The rows of a group lie close to one hidden flat surface of 8 dimensions, which may be shifted away from zero. Surfaces can cross.
(in the rows, 128 means zero)
Known rows, each followed by its group:
[126 125 119 148 118 102 118 121 115 114 132 138 129 134 125 133 133] : K_82
[140 131 142 108 148 124 118 113 115 112 123 140 104  97 122 119 117] : K_437
[109 121 124 123 128 148 149 130 149 140  93 134 143  98 139 146 156] : K_437
[119 129 113 107 135 137 142 134 120  96  87 154 124 130 154 109  73] : K_82
[133 158 135 142 167 106 162 171 124 150 105 123 125 123 142 167 133] : K_475
[120 117 122 127 125 132 141 130 154 126 101 143 137 118 128 126 126] : K_800
[100 162 101 161 155 104 148 172 164 130 127 160  70 137 138 103 131] : K_83
[191 171 124 136 109 128  92 155 112 141 147  94 118 139 112 139 136] : K_432
[115 117 147 112 123 166 135 122 151 138 147 133 149 140 117  92 138] : K_800
[135 100 185 121 140 118 149 100 148 126 151 144 167 123  89 114 154] : K_778
[135 158 120 150 129 122 146 158 160 119  97 170 115 115 119 110 143] : K_432
[159 198  82 106 106 157 177 163 114 103  81 113 101 122 180 112  90] : K_802
[125 124 119 129 127 114 149 127 149 123 141 115 109 130 122 115 121] : K_475
[138 141 105 142 193  61 114 174 126  97  85 170  43 124 134 128  35] : K_802
[129 150 145 103 134 101 116  55  37  68 210 121  77 108 145  87 118] : K_437
[252 155 167 117 133  72 147 133 107 112 110  82 139  95  92 177 109] : K_83
[171 126 144 123 123 126  87 127 103 150 151  78 133 130 107 163 133] : K_437
[139 123 114  83  97 162 164  89 106 126  86  75 155  71 166 175 150] : K_800
[135 122 109 144  82 117 159 118 157 142 182  65 129 165 116 118 148] : K_475
[127 130 105 135 108 139 111 137 136 120 117 141 124 138 129 116 115] : K_475
[164 171  90 132  84 159  95 156 110 141 146  91 112 161 136 115 120] : K_778
[146 144 137  70 158 193 169 174 148 182 107  64 137 138 154 139  92] : K_802
[ 82 146 109 117 144 156  99 128  93 145 177 112  83 149 164 102 121] : K_82
[111 133 125 173 132 101  77 129 142 155 194 126  81 131  92 122 187] : K_432
[ 86  95 100 164  98 125  91 114 181 102  63 218 137  85 102 119 169] : K_475
[147 114 110 108 102 149 124 129 149 122 137 101 123 153 121 101  81] : K_475
[111 148 121 111 103 122 181  83  83  64 135 154 137 123 169  88 120] : K_437
[103 104 117 123 162 119 147 150 178 151 124 112  85 127 127 124 101] : K_802
[ 90  82 146 118 190 103 122 120 145 142 122 133  95  95 119 150 115] : K_432
[106 140 102 142  97 139  72 111 107  92 127 185 107 125 129  88 131] : K_475
[140 123 128 116 124 155 104 137 141 155 138  99 121 129 115 131 129] : K_83
[126 124  93 109 106 126 130 103  79 114 121  82 119 120 173 160 105] : K_778
[115 121 153 110 158 146 165 138 163 110  65 192 151  99 125 107 118] : K_800
[162 126 187 113 164 114 144 137 150 110 148 163 136 142  86  77  93] : K_800
[122 149 103 160  98  79 183 117 128  83 168 136 116 169 137  86 119] : K_432
[133 126 119 153 132  79 113 120 123 108 135 138  97 119 116 136 128] : K_432
[104 139 127 108 125 178 142 135 122 138 134 125 143 149 152 101 132] : K_778
[108 166 107 189  95  85 126 112 132  93 193 168  90 147 110  71 185] : K_432
[ 95 103 126 122 113 153 101  94 159 148 198  98  95 122 104  93 166] : K_778
[149 120 133 118 136 167  61 148 138 184 144  88 110 125 100 149 140] : K_437
[115 120 153 100 187 132 167 137 159 150 117 117 101  95 130 128 118] : K_83
[187 157 134 126 126 139 162 185 174 142  78 123 152 128 112 133 123] : K_800
[121 113 121  97 166 112 121 108  84 128 100  95 101  86 163 185  95] : K_82
[158 131  86 147 102 128 140 189 178 116  16 168 154 134 129 147  85] : K_475
[128 124 141 120 162 115 165 144 157 137 108 123 117 107 128 142 124] : K_83
[107 133 123 136 128 147  82 118 125 132 141 152 109 114 121 112 156] : K_432
[140 100 129 122 144 126 103 140 148 149 109 110 121 118 110 155 110] : K_82
[136 121 120 141 118 124 112 139 147 149 120 110 127 118 113 153 145] : K_83
[121 116 108 135  89 131  91  96 100 107 139 131 136 130 131 127 138] : K_437
[124 152 112 115  87 182 115 119 137 114 170 137 107 152 126  46 133] : K_475
[100 112 119  99 125 165 144 113 139 147 150  88 117 133 144 113 127] : K_802
[154 146 151 113 151 146 132 159 153 147 135 133 116 132 104 101 119] : K_802
[113 125 134 129 153  94 149 121 124  84 135 174 108 142 131  89  86] : K_82
[134 139 135  97 144 144 149 128 113 119 123 122 119 121 149 115 101] : K_778
[107 122 151  90 142 144 177  87 140 107 123 141 124  76 139 104 145] : K_778
[144 134 143 117 137 148 135 153 144 140 105 137 147 128 119 125 123] : K_802
[117 119 144  85 131 170  95  91  71 114 143 125 135 119 147 115 107] : K_800
[104 130 119 142 162 106  84 146 114 108 163 167  69 170 126  75  66] : K_778
[102  92 107 153 126 106 109 143 123 165 163  77 134 191 136 165 108] : K_82
[ 97  81 139  97 143 163 144 115 143 182 157  57 139 133 136 151 133] : K_778
[112 146 118 120 149 155 133 159 137 162 145 106 101 148 146 114 122] : K_437
[ 96  93  76 157 117 106  79 133 130 139 122 119 102 152 137 155  97] : K_800
[131 118 163 115 189 114 191 161 185 162 100 117 126 107 115 151 127] : K_432
[177 140 142  93 132 136 190 143 153 126 119  93 133 132 123 113  91] : K_475
[134 143 167 102 168 134 182 122 131 152 162  87 114 103 132 126 150] : K_83
[ 95 118 100 159 145 124  66 174 140 112  62 224 119 149 130 119  79] : K_800
[173 132 109 142  71 123 102 127  95 113 133 103 168 180 126 138 100] : K_437
[163 150 116 134 103 135 118 141 121 132 130 109 132 146 121 127 122] : K_778
[115  98 133 114 171 119 123 135 163 146 101 127  96  93 117 145 110] : K_83
[121 117 118  88 127 138 157 114  72  94 131 108 149 181 180 110  32] : K_82
[148 183 117 119 127 141 101 134  91  98 168 143  70 143 133  62 101] : K_802
[124 139 130 117 140 133 143 138 123 119 114 142 122 128 144 116 107] : K_82
[123 134 146  91 120 197 125 120 122 147 151 111 149 141 139  99 135] : K_802
[113 123 120 104 130 145 170 120 160 133 128 104 110 111 137 111 124] : K_802
[146 111 152 123 143 100 130 120 140 123 180 109 104 152  96 101  99] : K_800
[ 62 173 108 144 126 191 182 190 160 177 169 124 132 213 171  70 149] : K_83
[157  91 136 128 127 113 127 146 165 128 100 128 155 146  98 137  83] : K_82
[158 119 123 121 106 134 175 152 140 135  82 100 187 160 142 160  95] : K_437
[116 143 119 123 108 170  79 111 139 139 158 131  93 100 112  97 180] : K_83
[109 117 161  71 189 133 182 114 131 104 116 145 102  98 147  97  73] : K_432

New rows, each followed by its group:
[162 163 131 115 110 162 146 142 153 133 122 127 129 115 115  97 151] : K_778
[101 123 139 134 109 186  86 135 139 141 123 178 169 150 118  99 158] : K_802
[ 85 154  58 186  99 159  50 194 126 163 101 161 120 182 155 140 139] : K_475
[125 111 162 127 150 116  90  98  91 125 112 155 145  76 120 170 159] : K_475
[ 90 134 115 142 130 142 132 139 161 141 144 143 103 134 129  99 152] : K_475
[154 195  92 107 103 138 115 111  86  68 134 140  53  99 153  72 103] : K_778
[130 128 107 133 117 133 119 143 144 125 109 138 123 137 128 118 113] : K_475
[128 157 143 113 138 166 147 148 119 160 157  97 134 149 141 119 140] : K_82
[121 124  80 156  92 136 113 158 160 135 105 133 131 160 128 127 120] : K_475
[152  97  93 136 133  74 139 147 152  88  45 149 119 121 129 158  48] : K_475
[138 105 144 151 178  72 104 159 147 107  63 197 125 114 103 153  86] : K_802
[115 143 148 117 161  98 207 117 147  87 139 161 104 115 136  77 110] : K_432
[ 98  86 125 131 142 105 127 112 148 123 115 145 125 123 123 134 106] : K_800
[ 96  95 134 117 116 167  94 112 122 153 163 110 152 163 127 120 127] : K_800
[138 164 161 119 154 123 214 154 121 127 125 134 162 152 151 119 125] : K_82
[174 121 164 127 154  97  91 120 173 131 200 116  61 111  47  81 125] : K_778
[200 163 166 123 159  92 121 149 129  96 136 161  97 128  86  91  85] : K_778
[148 168 148 101 127 179 157 149 151 118 107 168 140 116 123  71 135] : K_800
[105 125 135 125 157 112 141 115 130 142 163 103  91 111 129 130 145] : K_83
[111  99  78 135  96 109 138 108 132 139 155  49 101 142 147 157 119] : K_802
[127 133 125  94 141 125 139 101  67  90 122 121 116 115 169 132  83] : K_82
[136  89 130 145 157  55  85 102  81  92  69 164 130  82 126 200 100] : K_475
[118 153 114 116 140 137 120 125 103 112  98 147  97  81 153 134 133] : K_82
[128 145 129 138 122 112 145 118 126 110 162 135 114 138 124  95 137] : K_432
[108  71 162 103 169 116 163 109 160 142 144 109 129 122 114 127 105] : K_800
[166 162 100 119  84 138 156 135 147  81 120 143 114 148 129  61  88] : K_475
[111 120 110 137 131 109 122 129 124  99  82 171 123 116 142 132 102] : K_802
[ 64 131  92 185 140  84 156 145 169 138 125 153  96 124 142 139 172] : K_83
[161 129 148 105 156 119 107 127 121 134 175  94  83 139 105 107  88] : K_778
[150 148 116 145 112 120 135 148 125 121 101 138 142 133 134 141 130] : K_475
[162 170  95 145  98 105 149 147 111  93 126 127 115 160 147 111 100] : K_475
[119 188 158 147 146 149 118 140  83 153 140 156 144 100 138 146 221] : K_475
[208 156 192  97 137 162 159 163 142 153 134 105 179 144  91 117 127] : K_778
[215 138 130 131 125 123  19 168 106 147 158  96  96 172  76 131  67] : K_437
[153 113 143 116 130 133 129 135 132 139 114 111 156 134 115 150 111] : K_800
[206 175 176  90 131 171 170 165 144 146 114 110 165 124 104 111 133] : K_778
[150 166 169  96 140 198 154 154 155 168 141 116 142 121 117  95 166] : K_432
[114  98 108 136 134  92 140 122 160 106 110 142 100 118 123 123 100] : K_475
[150 162  91 144  89 138 125 156 117 113  84 140 141 140 149 138 119] : K_802
[138 135 139 115 168  88 124 115  86 111 168 106  76 127 136 125  87] : K_437
[136 160 122 157 107 115 164 144 125 138 155 104 143 157 136 138 163] : K_83
[124 139 181  87 200 128 158 115  97 157 190  78  90 116 137 127 126] : K_475
[113 141 159 112 199 127 145 149 106 173 158  90  98 124 146 152 127] : K_475
[153 162 122 133 103 137 117 129 113 119 158 125 119 138 125 100 139] : K_432
[127 131 125  99 159 145 145 145 146 144 120 107  92 116 137 120  98] : K_778
[154 119 151  92 150 145 140 120 173 159 160  70  89  95  95 116 136] : K_778
[120 141 133 117 151 144 118 137 141 163 174  91  86 125 124 113 147] : K_83
[175 121 117 144 116 101 108 131 198 140 145  92  69  86  63 128 153] : K_778
[125 108 142 115 108 141 104  68 112 116 115 134 143  57 119 152 183] : K_437
[134 131 146 117 129 142 156 135 159 123 113 149 144 122 116 104 128] : K_800
[171 128 153  91 162 150 121 158 154 128  74 150 124  97 106 123  86] : K_437
[131  98 107 163 116 102 120 161 181 159 129 105 131 171 100 146 118] : K_800
[137 140 155 106 126 142 135  99 111  87 121 174 144 100 121  90 135] : K_802
[106 111 100 125 135 129 122 142 153 129 133 122  88 145 132 105  86] : K_475
[145 125 108 131  78 140 145 124 170 113 119 129 139 136 110 100 132] : K_475
[128 149 116 155 137  89 133 143 137 120 134 138  87 124 125 126 135] : K_83
[114 183 104 147 140 182 146 225 184 208 121 108 114 165 141 125 163] : K_437
[148 136 120 138 110 129 150 143 130 124  82 133 169 132 138 153 130] : K_778
[144 134  82 155 119  91 111 169  84 118  72 121 138 173 167 186  59] : K_778
[139 180 120 144 134 127 142 156 150 132 135 144  90 111 119 102 163] : K_83
[120 150 167 137 156 137 186 150 191 155 140 147 133 110 101 100 193] : K_432
[123 115 127 119 138 122 147 126 123 136 121 107 130 128 143 148 114] : K_437
[120 218 132 149 173 112 133 155 113 137 175 145  36  93 134  97 186] : K_437
[124 102 101  58 152 184  53 112 116 112  80 128  61  71 145 115  46] : K_82
[123 130 123 170  97 108 121 133 146 107 109 183 159 142 104 115 153] : K_778
[113 116 136  93 124 180 143 113 134 154 134  89 146 120 141 127 136] : K_800
[123 121 133 138 141  88 130 107  88 119 154 108 126 143 140 151 117] : K_82
[109  82 153 119 179 144  56 152 115 167 132 140 139 165 114 144  77] : K_802
[121 140 102 155 120 111 115 147 140 122  99 156 114 121 131 138 136] : K_437
[149 118 154 154 149 149  72 200 165 186 102 157 168 174  85 146 124] : K_802
[155 147 136 108 138 152 116 147 118 122 115 136 128 129 129 112 100] : K_800
[163 144 138 114 139 145  71 144  74 109  55 175 152 100 137 162  99] : K_475
[138 133 135 118 128 135 145 127 143 127 120 126 126 115 120 119 130] : K_778
[185 145 157 112 164 129 162 169 196 148  44 137 122  41  91 163 157] : K_83
[ 93 127 117 139 105 131 103  80  94 126 167 113 116 101 141 139 192] : K_437
[131 185 150 114 156 127 161 114 117 103 172 146  68  93 129  68 155] : K_83
[115  87 119 112 125 182 100 159 184 187 118  89 139 153 113 135 112] : K_475
[124 112 149 105 153 129 127 109 117 134 149 111 115 116 125 128 120] : K_432
[122 111 153 122 154 136 158 144 183 146 113 142 140 118 108 119 134] : K_778
[143  78 115 134 119  91 128 118 152 119 100 113 135 122 115 164  93] : K_475
[125 118 141 120 175  67 180 113 168  81 114 164  71  87 113  94  92] : K_800
[125 144 136 131 134 114 166 123 123 123 143 123 132 123 136 124 144] : K_83
[ 53 120  99 136 162 117 109 123 133 125 140 155  55 107 151 109 126] : K_437
[157 100 125 151 104 105  86 120 128 140 130 101 146 128  99 174 143] : K_82
[125 124 145 108  94 143  93  40  70 100 169 120 134  74 128 128 186] : K_437
[169 132 156  91 170 161  81 176  95 150  89 132 150 151 127 149  55] : K_800
[173 163 181 110 133 140 202 147 134 124 144 131 180 158 119  93 129] : K_82
[141 113 148 106 130 144 152 119 157 136 129 111 136 115 111 121 133] : K_475
[120 117 102 160  88 122  40 121  94 120 172 147 127 185 114 107 116] : K_800
[124 128 146 127 126 142 117 107 139 107  87 190 145  74 113 121 164] : K_475
[ 76 124  97 149 109 147  61 111 121 147 162 131  92 121 133 120 172] : K_437
[112 138  87 138  86 169 108 148 156 166 160  89 116 169 131 107 146] : K_800
[150 107 152  86 152 164  90 128 139 158 154  87 104 126 100 115  98] : K_82
[133 146 108 154  47 155 129 112 144 118 146 139 167 146 114  99 191] : K_800
[152 173 126  82 113 210 130 150 118 127 109 135 137 134 151  77 112] : K_432
[134 150 171  59 174 167 186 110 121 108 126 131 105  80 146  81 104] : K_778
[129 150 116 127 170 138 129 197 138 151  64 150 119 131 149 149  90] : K_475
[173 175 151 109 126 156 145 152 134 118 117 146 136 123 115  95 133] : K_802
[120  91  95 178 126  60 101 145 157 114 112 150 106 152 108 149  96] : K_800
[142 142 126 112 124 134 115 118  92 107 136 126 117 130 141 116 101] : K_802
[ 97 145 122 141 135  96 218 110  94 156 171  47 139 136 180 182 181] : K_437
[ 74  84 113 130  94 148 153  92 138 141 114 108 184 121 154 162 178] : K_778
[121 154 106 135 137 146 102 172 140 138 123 150  93 155 133  98 101] : K_802
[ 94 133 116 164 116  96 188 124 146  99  86 180 159 119 148 134 165] : K_83
[ 83  76 119 137 175  60 110 102 135  87 132 172  70 118 123 111  68] : K_800
[182 138 174  89 192  83 161 126 107 120 151  86  90 112 116 137  70] : K_83
[130 162 112 159 135 102 126 155 125 140 136 127  96 128 131 141 151] : K_437
[172 151 138 140 116 122 171 168 161 156 115  94 160 143 112 149 144] : K_432
[ 83 117 129  98 108 175 177  98 127 104 121 151 168 136 167  85 123] : K_432
[115 107  99 123  96 136 129 100 127 134 136  86 128 118 144 150 143] : K_800
